The rows are grouped in 4 ways, from coarse to fine. Each group lies inside one group of the grouping before and may be the whole of it. The rows also spread widely along 16 directions, which tell nothing about the answers.
Known rows, each followed by its group in each grouping:
[-16  -1  16   1   4  22  22  26  -3  43  -4  23  18  62  31   1  19 -15
 -41 -39  30 -12  41  -5  27  -1 -38 -15]
Dulu gov k54 getu
[ 38 -10 -19  24  -7  32 -16 -30 -35  17 -25   8  -2  10   2 -29  -9 -12
  22  -3  14 -20  38   3  -6   0 -17 -27]
Dulu ruso k534 pas
[-32  35   9  27  21 -63 -17  43  84 -10  14  13 -26 -20   3  19  -5 -24
  10 -10  30  21  12  16  13  50 -39 -18]
Dulu fira k857 Naped
[-54   5  27 -19  29   1   3  44  42 -13  -8  29 -17  95 -20 -34  86 -34
 -44   3  -4 -22   0  39 -15   2  34  62]
Dulu gapem k756 fetu
[  6 -32 -13  14  40 -22  29 -39 -16   8 -16  27  29 -62   0  52 -16   8
  16 -11  25  34  -6 -14  22   1  10 -39]
fifir Kitu k890 meno
[-18  -6  37   8  16  42  20 -15  19  18  17 -27  10 -50   1  -9 -56  -4
   1 -14  28   3  24  -2  30  30   5 -24]
Dulu gapem k972 zor
[ 16  12 -39 -14 -22 -36 -29  14  59 -23  13 -33 -21   3  14  14  11 -29
 -22  12 -55  38  39 -14 -18  24 -44  -8]
fifir feri k276 kiso
[-28  -4 -19 -15  19 -48   0 -37  51  10 -20 -18  -8 -41  43  29 -47  81
 -35 -29 -60  56 -21  25 -15  -5   6  26]
Dulu gapem k588 kade
[ 20  44  15 -25 -18  22  10 -31  37  16 -20 -30 -19  46   1 -28  31   1
 -30  41 -43 -16  -3   2 -12 -23   3  12]
Dulu ruso k982 pek
[-33 -56 -10  20  41 -24  30  48  -6  29  57  68  -2  12  20   7  33  40
 -14 -88   6  -8  34  -1  39 -37   3  51]
fifir Kitu k450 Segar
[ -7  23  -2 -10 -11  11 -17  30   2 -32   3  -1   9  39   6 -23  16 -44
 -12   0  28 -26  41 -18 -12  36 -46 -40]
Dulu gapem k972 boz
[-25 -18 -23  -5  35  16   3 -52 -17  -1 -23   1   3 -38 -19  29 -44  51
 -18  -6 -43  23  -9  -2  31  -6  21 -13]
fifir Kitu k450 nuti
[ 26   3 -25  51  11 -57   6  46  23   0  45  63 -16  31 -18  -7  55  10
  42  -1  53 -47  -5  22  -8  -7 -15  22]
Dulu ruso k982 fumat
[  9  26   0  12 -31 -53  22  24  36 -23 -25 -88  20 -16  15  39 -63   9
 -16   4  29  40 -67 -24 -33  16  12 -22]
Dulu gapem k588 penar
[ 36  13 -26 -14 -16 -14  17  -2 -47 -19  -4  20  36  18  24   5  45   0
   9 -10  27 -20 -25 -44 -22 -33 -33 -33]
fifir feri k839 Lodo
[-11 -17  21  19  21 -27   2  10   9 -15  36  27 -27 -32   9 -42  -5  32
  29 -40 -13 -14  31  -3  12 -20  18  29]
Dulu fira k857 sirim
[ 41  37  13  75  -6 -16  30  22  33  27  -6 -18   2  15  63 -69 -15 -24
  15 -42  80 -27 -20   3 -55 -21 -12   6]
fifir feri k276 Lino
[-12 -51  40 -17  13  35  19  33  32  19  67   7  59 -40  70 -24  42 -29
 -11 -35  15  21  18  72 -32 -12   1  73]
fifir feri k839 puzu
[  1  47 -33  20  -7   9  22  27  10  38  17  22  18  63  38   0  39  38
 -39 -42  39 -39 -58  14 -15 -28 -52  15]
fifir feri k725 gida
[ 53 -24 -40  58   5  55  14 -23 -32  31   5  -4  39   2   0  18 -32  21
  -9  -6  -3  -7 -20  47 -15 -28  25  10]
Dulu gov k54 fute
[ 15 -37 -74 -10 -21  36   4 -47  11  55  -3 -26  -2  21 -25   8  -2  43
 -28   1  15 -22 -38  18   0   6  15  32]
Dulu ruso k534 buv
[  7 -30  25  12  44   6 -13 -22 -13 -34 -41  22  -1 -31 -13 -16  12 -76
  28  -4  -4  35  47   0 -13  15  43 -26]
Dulu gapem k756 rur
[ 38  12  41  41 -12 -38   9  53 -61 -38 -26  -9  11  15  23 -14   6 -20
  39 -29  26  14 -31 -20 -34 -56  26  -5]
Dulu fira k857 sirim
[ -8  12 -46   7  20  60  -9 -30 -22  -3 -29  -7   6   4 -35  31 -28 -19
 -36 -29   7   1   2 -36  31  29 -13 -73]
Dulu gapem k972 boz
[  4 -19  -1  21  -8  29  43  12  16  19  15 -38  -8  23 -20 -23 -31 -27
 -18 -29  48 -29  25 -55  29  20  27 -17]
Dulu gapem k756 fetu
[-11 -52 -12 -30  -5 -26 -15 -13 -41  23 -50  -5 -35  10 -35  36   4  -4
  11 -35  -3  47  19 -54  42   3  13 -14]
Dulu gapem k588 penar
[-43 -11 -85  -4   1 -54 -59  34  30 -86  33  31 -14   5  -4 -39  16  40
   2 -33   1 -32 -18  29 -61  34 -18  39]
Dulu gapem k756 fetu
[-16  77  32  20  14  -4  -5  19 -33  -2   6  46 -21  35 -37  32   3  84
  23  37 -29 -24 -32  36  44 -26 -35  -3]
Dulu gapem k756 fetu
[-35   1 -20 -39   5 -32 -52  34  -8 -60  20  44 -10 -17  23 -13  56   5
   3 -74 -30  22   4 -12 -24 -10 -39  10]
Dulu gapem k588 kade
[ 39  18 -19  42   2  65   5  20  39   8  85 -17  28 -53  16  16  -5  -5
 -12 -32 -22  14 -24  49 -14 -14  -4  26]
Dulu gapem k756 fetu
[ 13   5 -11  12  -9  19 -32 -48 -24 -43 -49 -55 -16 -48 -23 -52 -55  -4
  31   1 -12  13 -35 -21 -33  -8  36 -13]
fifir Kitu k450 nuti
[ 10 -24   2  57 -14  -5  -6  33 -34   9 -25 -32 -50  44 -28 -50 -42   5
  23 -52  21 -15  16 -29   2 -21  43  24]
Dulu gapem k588 penar
[-60  13  -5 -16  42 -41   4 -40  85  34 -23  23 -31   3  32   2 -16  69
 -43  -8 -39  20  12  47   4  21  -8  33]
Dulu gapem k756 fetu
[ 19 -15  31 -14  -8  39  -9  -3 -87  -9 -35 -21  12  21   3  25  -9   0
  -8  12 -92  43  46  -7  22 -48   1 -12]
fifir feri k839 Lodo
[-31 -31 -42 -11  11 -53 -40 -53 -50 -51 -58  26 -22 -16 -45 -38 -23  85
  60  16  26 -27 -68  20 -41   5  45  29]
Dulu gapem k756 rur
[  6 -43 -52  -3   7  23 -38 -27 -23 -27   1   7  24 -60   1  26 -29  -6
   9 -21 -10  27  30   7  -1  30 -25 -43]
Dulu ruso k982 fumat
[-10  10 -42 -16 -11  -3 -36  16 -13 -61  25  53  28  23  15 -63  53  -8
  15 -18  55 -69  -8   7 -55  18 -49  -9]
Dulu gov k54 fute
[-45 -35   8 -18  33 -34  26 -39  82  59 -39 -13 -50  20  30 -32   3  25
 -51 -37 -39  34  24   3   2  -8  43  66]
fifir feri k276 kiso
[-16 -21 -35 -15   4 -14  -5 -17  25 -10  -5   0   4 -14  11 -20   5  -8
  -6 -19  29  -2  -3 -13 -22  25 -12  -3]
fifir feri k276 kiso
[-50  -5 -27  -5  15 -51 -19 -37  38 -60 -34 -35 -10 -44 -12 -25 -75  58
   3  31 -16   0 -23  18 -33  41  20   5]
fifir feri k839 puzu
[  2 -20  15  -2  18 -46 -15 -21 -19   7 -32  31  -8 -22  10  28 -13  22
  36  19 -17  42  37  27   8   8 -13  -9]
Dulu gapem k756 fetu
[-46 -56  80 -19  27 -20  39  64  61 -14  76   5 -12 -15 -20 -12  44 -21
  -1  -8 -10   7  41  10  37   2  61  72]
Dulu ruso k982 fumat
[-21  -6 -19  -5  28 -11 -10 -44   9  12 -30  11 -40 -19 -49  16   3  44
  12  -7 -20  22 -50   9  17  -6  43  27]
Dulu gapem k756 rur
[  28  -26   43   20   -1  -17  -14   11  -39  -38    1  -14   -4  -51
 -103   29   16  -33  101   97   27   20  -55   32    9    9   58   21]
fifir feri k276 Lino

New rows, each followed by its group in each grouping:
[  7  70  54   7  31  54  21 -15 -64 -26  -2  33   0 -12 -53   1  28   3
  26   6 -13 -24 -44 -44  51 -55  11 -46]
fifir Kitu k450 nuti
[ 15 -50 -36   1 -13   3  -4  -1  -8 -31  14 -11   3  28 -40 -15  -5 -20
  -3  29  -6 -30  46 -13  -1  26  24  -2]
Dulu gov k54 fute
[ 19  30  39 -22 -32  46   4  20 -31 -15  36 -31  28 -47 -29  12  19 -44
  42  11  52   4 -47 -41  26   0 -28 -37]
fifir Kitu k450 nuti
[  9 -20  -7 -26 -53 -45  10  -3  -9   8 -24 -70 -26  14 -39   9 -18  16
  19  32  24  10 -26 -60  17   6  11   0]
fifir Kitu k890 meno
[ 22  47  -4  19   7  69  12 -47  -2  13 -13 -37  -3 -16 -55  12 -27   1
  -7  33 -14  -8 -49 -13  30 -10  19 -31]
fifir Kitu k450 nuti
[ 39   9  -8   1  14 -47   0  -4   4 -36 -21  36   0  32 -53  37  76 -41
  20  70 -20   6 -18   7 -16  -6  27  -9]
Dulu gov k54 fute
[ 34   3  -5  24   3  28  13  -6 -32   0  31   3 -11   0 -23   6   1  28
   3   4 -67  -8  28 -13  33 -48   8   3]
fifir Kitu k890 meno
[-11 -12  35  -5  22 -16 -28   1 -52   4 -40  64 -39  30   5 -41  48  -4
  39 -36 -11  11  41   5   1 -31   0  18]
Dulu gapem k756 fetu
[-27  18 -22 -11  19  -3  21 -13  95  63   2 -14  -8   4  54  31  -9   7
 -76 -58  -7  38  20  -4  16  26 -41 -10]
Dulu gapem k972 boz
[-28  46 -13  35  41 -39 -16  20  41 -22 -16  52 -54  34 -36 -15  38 -11
  -6 -44  -1 -13  -7 -19  12  -1  -4 -12]
Dulu gov k54 getu
[  33   -9  -19   23    8  -32   38  -57  -28   14 -101  -14  -12   54
  -20  -19   -9  -17   -1   25   37  -17   -5  -58  -13  -14   46  -42]
fifir Kitu k890 meno
[-37  -3   5 -25  -5  21 -53  17 -43 -21 -29  11 -33  27 -28 -33  45 -24
  12 -33 -12  10  -4  -9   4  -5 -16  14]
fifir feri k725 gida
[ -9  26  -5  22  49  -2 -34 -16   2 -35  -2  51 -20 -58 -44   3  30 -23
  43 -16   0  17 -27   3  10   0   0 -21]
fifir Kitu k450 nuti
[ 18  23  -5 -21 -29   1  33  -3 -34   8 -24  -1  20  76 -30   1  45  25
   0  44  62 -60 -67 -22  -3 -19   0 -12]
Dulu ruso k982 fumat
[  2  31  21  12  10  33  13  -3 -44 -71 -27  -2  20  33 -54 -27   3 -26
   0  32  10 -46 -30 -29  -9  -8  44 -41]
Dulu gov k54 fute
[ -7  73  37   7  10 -44  27  22  22  35 -27  -3   8   1  -4 107  16  14
  -9  22  15  60 -69   3  42 -11 -46 -37]
fifir Kitu k890 meno
[ 16   4  -4  34 -10 -39 -45  11   3 -54   8 -10 -24 -48  21 -57 -29  -5
  51 -13 -20  12  36   7 -42  -2 -18   2]
fifir Kitu k890 meno
[ 34  36 -25  59 -16  66 -45   2  -5   5  17 -20 -44 -23 -67 -39 -13 -42
  47 -38  33 -18 -32 -17  12   5  -6 -19]
Dulu gov k54 fute
[  6 -59 -19   3 -24 -21 -24   6 -75  35 -26   6 -12  18  17   5 -24  48
  28 -40   9  16  25   1  17 -22 -15  16]
Dulu fira k857 sirim
[-18 -39   1  24   5 -41 -24  13  13   0 -39 -18 -17 -10 -46  30 -34 -16
  36  32  45  29   1  32  11  49  17  -1]
Dulu ruso k982 pek
[-28  12 -32 -28  10  48 -33 -10  -6 -37 -28  12   2  58  15 -42  42 -43
 -60 -23 -42 -18  44 -10 -24  11 -32 -22]
fifir feri k725 gida
[ 30 -11 -52  64  29 -61  16   9  25  27 -44  23 -22  50 -46  36  38 -33
  12  11  59   6 -47   6 -17   3  33   9]
fifir feri k276 kiso
[-25  17  -5  20  44   2 -26  -3   2 -16 -10  37  -1 -36   9  22   5   3
  -6 -34 -33  40   5  29   6  -8 -22 -13]
fifir Kitu k890 meno
[-56  14   2  -2  41 -17 -27  28 102  13  25  32 -59 -11 -27  -7  63 -43
 -13 -53   4  23  -5  15  27  28   1  37]
Dulu fira k857 Naped
[-45  72  48  -6  25   2 -22  -9  -7  10 -23  39 -47   4 -63  23  12  25
  36  42   0  -6 -14   5  74  18 -52 -35]
fifir feri k276 Lino
[ 18  -3   3   6  -4 -51  47   2  41  34  13 -18  31 -15  55  52 -37  33
 -20   3  12  26  17   2   3   9 -24 -16]
Dulu gapem k588 penar
[-39  23  33 -68  -3  30  -2  10  34 -14  24  -8  21  -6  18  12  48 -10
 -38   1 -28  26 -17  16   1   9 -20  16]
Dulu gapem k756 fetu
[ 11  43  48  24   4  21  43  16  -9  68   0   5 -16  53 -21   5  31  22
   3   4  28 -20 -46   0  43 -52   5  26]
fifir Kitu k450 nuti
[ 46  14 -34  62 -38 -19   7  61  -2 -34  46 -12   4  60  -4 -75   5   9
  28  -5  67 -93 -24   5 -64 -14   9  34]
Dulu gapem k588 penar
[  5  22  23  16  15 -13  19  44  60 -30  82  11  -2 -32  -6 -18  41 -30
  14  -2  -1 -13   5  -1   1  -5   0  22]
fifir Kitu k450 Segar
[-32 -25 -20 -23  -1  25  13   4 -38 -30   7   6  45  24  -5  11 -15  33
 -37 -12  10 -30  -6 -11  10   8  -1 -16]
Dulu gov k54 fute
[-24 -15   1 -49 -29 -32 -19  19 -10  14 -34 -28 -27  29 -29  29  34 -18
   4   4  11  40 -17 -37  26   6 -18   4]
fifir Kitu k450 Segar
[-17 -16  27   1  28   4  21 -13  85  23  27  -6 -35 -27 -29 -57  36 -49
  14  -9  39 -11  -1  -7   7  17  48  43]
fifir Kitu k450 nuti
[ 39  13  -4 -37 -27  49  -9  -9 -43 -27 -31 -56  54   0  20  54  25 -43
 -43  24 -72  67 -25  -2 -27 -36  -7 -26]
fifir Kitu k890 meno
[-19 -19 -37 -61  -7 -46 -57 -29 -11 -55  -3  36 -29  -8 -57  -1  46  30
  46  59 -31  -8   5  11  -6  32 -11  13]
Dulu gapem k756 rur
[ 25  13 -78  -9  -9 -28 -11 -15  53  24  29  25 -12 -16  23   1  63   7
  -5 -58  34  -4 -54 -15 -26  -8 -34  10]
Dulu fira k857 sirim
[  3  36  20  -6   6  69   9 -42 -25  36 -35 -12  -9  43 -27 -17  28  38
 -21  31 -42 -15 -69  39   1 -55  33  45]
fifir feri k276 Lino
[ -2  31   5  30  45  18  52 -46  33  55 -30  14  -6  23  -4  11  -9  20
 -37  -5  14 -19 -18  -3  34 -11  25 -19]
Dulu fira k857 sirim
[ -46   28   14  -15   16  -14   -8  -42   83    3  -10   12  -54    6
    9 -110   10   31    2   -8   20  -55    5   11  -23   19    3   33]
Dulu ruso k982 fumat
[-30  40  35 -19 -16  17   6  32  77 -27  52 -45  29 -19  27 -20  -8 -24
 -25  35   9 -11  16  27 -12  44 -45  -2]
fifir Kitu k890 meno
[-56 -13  51  10  39  21 -10  39  -8 -13  33  54   7 -40   0 -23  20 -13
  23 -73  38   6   5  20  25   0  -4  14]
Dulu gov k54 getu
[ -2  41  20   0  -7  39  21  32  16  -1  57 -10 -16  -7 -22 -31  43 -18
  -1 -49  18 -24 -39 -50  26 -34  -2  10]
fifir Kitu k450 Segar
[ 27  -3 -68   2   7  -2 -14 -49  17  -7 -22  -3 -37   1 -42  16   7   1
 -15  -4 -45   6   6 -40  10   2  11 -31]
Dulu ruso k982 fumat
[-19  35  -6 -38   1 -26   1 -25  62  17   0   8 -22  18   4 -18  48  25
 -14  29 -14 -11 -24  13  -7  -1 -23  29]
fifir Kitu k450 Segar
[-66  32  46 -30  24  35  10 -13  19 -44  18  -7  11 -33 -21 -26 -17  46
 -16  14 -15 -29 -45  19  19   5  29  14]
Dulu fira k857 Naped
[-12 -29  -5 -60 -39 -32 -32   8 -53 -16 -14  -7 -23  37 -52  16  30  28
  30  52 -23   3   6 -22  30  -1 -16  17]
fifir Kitu k450 nuti
[-16 -18 -14 -65 -43 -54  29  -1  51 -25 -25 -82   9  46  -1   1   0  -2
 -48  55  -5   2 -14 -43 -26  29  16  11]
fifir feri k839 puzu
[-16  -9  43 -77 -32 -47  11  17  18   7 -13 -24   1  29  13  36  50   4
 -16  37 -20  40  -1 -11  11  -2 -17  15]
Dulu ruso k982 fumat
[  0  -8   0  27 -19   7 -18  50  -5   7 -19 -44  -5  39  -3  -5 -10 -38
  -8 -15  15  22  -1  14 -12  -1  -4  17]
fifir Kitu k450 Segar
[-29  17  40 -37  43  60  43 -58  68  50  16  10  13 -18   3  13  32  27
 -60  10 -55  15 -30  46  27 -20  35  41]
Dulu gov k54 fute
[ 38  49  46 -56 -53 -32  47   5 -67 -19   4 -16  68   2  57  49  11  47
   9  50   9   1 -33 -50   2 -39 -73 -58]
fifir feri k276 Lino
[  4 -75 -36   0  -3 -35  11 -12 -11  13  18  18  27 -15  15   5 -30  25
  23   8  56 -24  51   5   9  38 -13  -9]
Dulu fira k857 sirim
[-11  61  33  -1  26 -17  23 -47  31 -25 -48  -1  -8  11   6 -33 -11   1
 -13  47 -17 -20  17 -18  -6   4  -3 -46]
fifir Kitu k890 meno
[  3   4 -40 -32 -36 -74  12   4  44 -39 -19 -62  14   9 -10  34   1   6
 -20  52  11  17 -55 -29 -34  24   3  -6]
fifir Kitu k890 meno
[-47 -42  93 -20  11   5  20  23 -14 -12 -24 -21  17  21 -14 -29   1   0
   2  27   3  11 -11  45  -4 -12  74  64]
Dulu gov k54 getu
[ 10  25 -57  54  11 -33 -28  29  57  24  16  -7 -38 -18 -25  85 -29 -13
  -9 -14 -22  56  17   4  42  39 -62 -36]
fifir feri k276 Lino
[-20 -60  -3 -29 -30 -37 -40  43  35  41  30  -4 -26 -10   8  -6  50 -14
  33 -34  41  35  -8  40  -4  16 -14  82]
Dulu fira k857 Naped
[  57 -109  -71   30  -34  -11    6   -9  -45   75  -35  -40    9   43
   16   20  -34   -5   -1  -20   31   26   38   -3   -8  -10   15   25]
fifir Kitu k450 nuti
[ 14  18 -61   3 -11   4 -25  -8  32  16  17   0 -22 -11 -19   7  34   4
   2 -35  21  -1 -62  -3  -6   0 -17   9]
Dulu fira k857 sirim
[ 22 -79 -96 -58 -33  10 -35 -71 -20  32 -23 -17 -13  12  -2  -2  18  34
 -21  -6 -49  12  13  -4 -13  -5   9  33]
Dulu fira k857 sirim
[ 35   1 -52  75  26 -30   4   3  93  28   9   5 -14 -10  -9 -18  33 -39
  14  -9  61  -1 -67  59 -61   9  33  55]
fifir feri k276 Lino
[-22 -21 -24   1   4 -45 -26  24  95 -35  72   9 -20 -65 -12 -32  23 -20
  29 -29  32  -1  -9  16 -25  46  -1  39]
Dulu gov k54 fute
[-14   6  17 -34  -3   2  25 -17   7 -13  -1  -1  21  36 -45  17   9  21
 -14  87  -2 -37  -3  10  24  25   8 -10]
Dulu gov k54 getu
[-14   4 -48 -10  25   0 -21  -8  30 -10  35  40 -41 -26 -53  35  30 -22
  -3 -32 -23   2  38 -52  68  31 -28 -46]
Dulu fira k857 Naped
[ 96 -21 -35  30 -38 -50 -38 -21 -14 -18 -15 -34 -26 -31 -37  16 -18 -31
  84  74 -16  32  28   2 -30  17   6 -17]
Dulu gapem k756 rur
[ 10  25   7 -24 -21   3 -15 -11 -11   7 -27  -7   5   6  11  -4  39   0
   4 -16   6  21 -64   3 -27 -29 -10  11]
Dulu gov k54 fute
[-18  15  80 -15  13 -29  35  -8  -4  24  48  57 -24 -31  -5 -41  33  59
  70  15  32 -44   7  -9  49 -22 -19  24]
fifir feri k725 gida
[-27   9 -24 -41  30  11  17 -45  43   8  -2  16  19   0 -21  50  22  28
 -47  34 -26   2 -22  22  17  24   5  -7]
Dulu gapem k588 penar
[ 29  15 -65   7  11  -4 -14 -30   9 -13 -19  10  14 -12  28  30   5   3
 -27 -27 -31  31 -14   3 -35  -6 -19 -29]
Dulu gapem k756 fetu
[-47 -23 -13 -53 -10  -7 -10   0 -16 -24 -68 -42  -8  58 -22  24  -1 -22
 -57   9 -32  32  14 -44  15  24   4 -22]
fifir feri k276 Lino
[  2  11 -19  49  17   0   1 -13  20  17 -37 -12   3  12  -2 -11 -31   2
   1  11  42  -5 -34  40 -29  14   5   4]
fifir feri k276 kiso
[ 14 -28  -4 -21  -8 -22   2 -34 -22 -33  -9  -4   2 -32   0 -16 -20  12
  27  12  -1  -9  33 -41  -1   3   6 -32]
Dulu ruso k982 pek
[ -2  11  18 -51 -29  45 -10  18 -11 -18   3 -24 -15  51 -67  -4  63 -68
  -9  39  -3 -20   8 -47  38  16   4 -18]
Dulu fira k857 Naped
[ 37 -57 -39 -33 -44  -8 -22  -8 -94  13   2  36  30  39  42   3  15  53
  23  11  -7 -23  66   7  -4 -20 -67  -8]
Dulu ruso k982 fumat
[-47  42  67 -42  14  82  -1 -31  -7 -45 -12 -44  -9 -19 -44 -33 -27   2
 -25  21 -58  -6  -3 -21  30   5  35 -20]
Dulu gapem k972 boz
[ -7  17 -40 -15  -5  22 -28 -14 -10  12 -31  -5   3  32 -35  32  29   6
 -15  22   0   9 -59  24   1   1 -19   3]
fifir Kitu k450 nuti
[ 22   0  48 -43 -17  -9  -6  34 -44   6  16  31  -7  22  -4  16  99 -19
  30 -10 -23  28  -2 -11  12 -52  -8  29]
Dulu gapem k588 penar
[-33 -29  41  -5  34 -18   1   5 -50 -22  -9  44  10   2 -22  37 -10  61
  16  39 -51   8  31  51  38 -12  18  15]
Dulu ruso k534 pas
[-37 -31 -21 -26  -2  67 -39 -26 -59 -13  40  50  21 -10   7 -69   6  56
  24  -7  11 -71  28  45  -1  11 -47  23]
fifir feri k725 gida
[-27 -31  -6 -19  13  31  -6 -23  14 -44 -39 -38  20 -16  28 -38 -42 -60
 -42 -35  -2  21  54 -29 -29  45  18 -42]
Dulu gapem k756 fetu
[-42  -7   6 -27  11 -17  -7  18  28  45  -8  15  -4   3  26  68  15  13
 -34 -40  -8  58  13  15  44   9 -48  -2]
Dulu ruso k982 pek
[ 39 -57  -5 -10  -5  15  31  38 -35 -36  51  -9  73 -20   1  61  36 -32
 -11   8 -11  23 -15   6  -6 -26  42  12]
Dulu fira k857 Naped
[-32  21  32   3  35  43 -28 -54  22 116  -8  61 -68   7 -17 -30  23  68
  30  -9 -14  -9  15  82  54 -11 -26  60]
Dulu gapem k588 penar
[ 22  34  23  64  15  15  36  23   2  30   5   3  10  28  29 -19  -6  13
  -7 -22  22 -19 -24  24 -11 -42   2  17]
fifir feri k276 Lino
[ 27 -56 -42 -28 -13 -56 -11 -26  12  51   9  24 -18  -6  -9  63  30  42
  20  37 -33  35  33  28  26   8 -23  28]
Dulu ruso k534 pas
[ -6 -17  25 -75 -53  26 -21 -14 -12 -37  22 -56  22 -28 -33 -26  11  -8
  37  91  10 -13 -18   8 -15  34  -8  19]
fifir feri k276 kiso
[ 25  42 -26   5   3 -21 -14  36  21 -22  21  36 -15  20 -24  11  97 -72
  11 -18  21   2 -18 -37  -4  -9 -37 -25]
fifir Kitu k450 Segar
[ 14 -38 -40  -4  -5 -38 -12  16 -31  25 -24  28  13  45 -27  68  49  -4
  16  39  31  21 -18  30   4  11 -22  11]
fifir feri k276 kiso
[ 25  -8 -43 -71 -96 -39 -64 -36  -1 -32 -32 -85 -23 -12 -10 -36 -18  18
  46  65   3  11 -30 -15 -58  41 -30   8]
Dulu gapem k756 fetu
[ -1 -28  -7  -2  45  10   6 -73 -21  29 -29  49 -41  -5 -26 -13  17  26
   5  -6 -59   1  58 -18  45 -28  24  -1]
fifir Kitu k890 meno
[ 10   7   1  -9 -26 -56 -67  44 -23 -64   7  21 -28 -21 -18 -13  47 -25
  66 -18  -9  30 -10  -9 -28  -7 -29   6]
Dulu gov k54 fute
[-17  14  58  16  -2   7 -19  27  22  32  69  31  -2 -30  47 -54 -10  48
  52  10  13 -26  47  85   7   0 -67  53]
fifir Kitu k450 nuti
[ 26   4   9  16  12  10  34  32  63  -8  43 -10  28   6  28  -1  47 -48
 -40 -14 -10   7   1  24 -34 -15  27  29]
Dulu ruso k534 buv
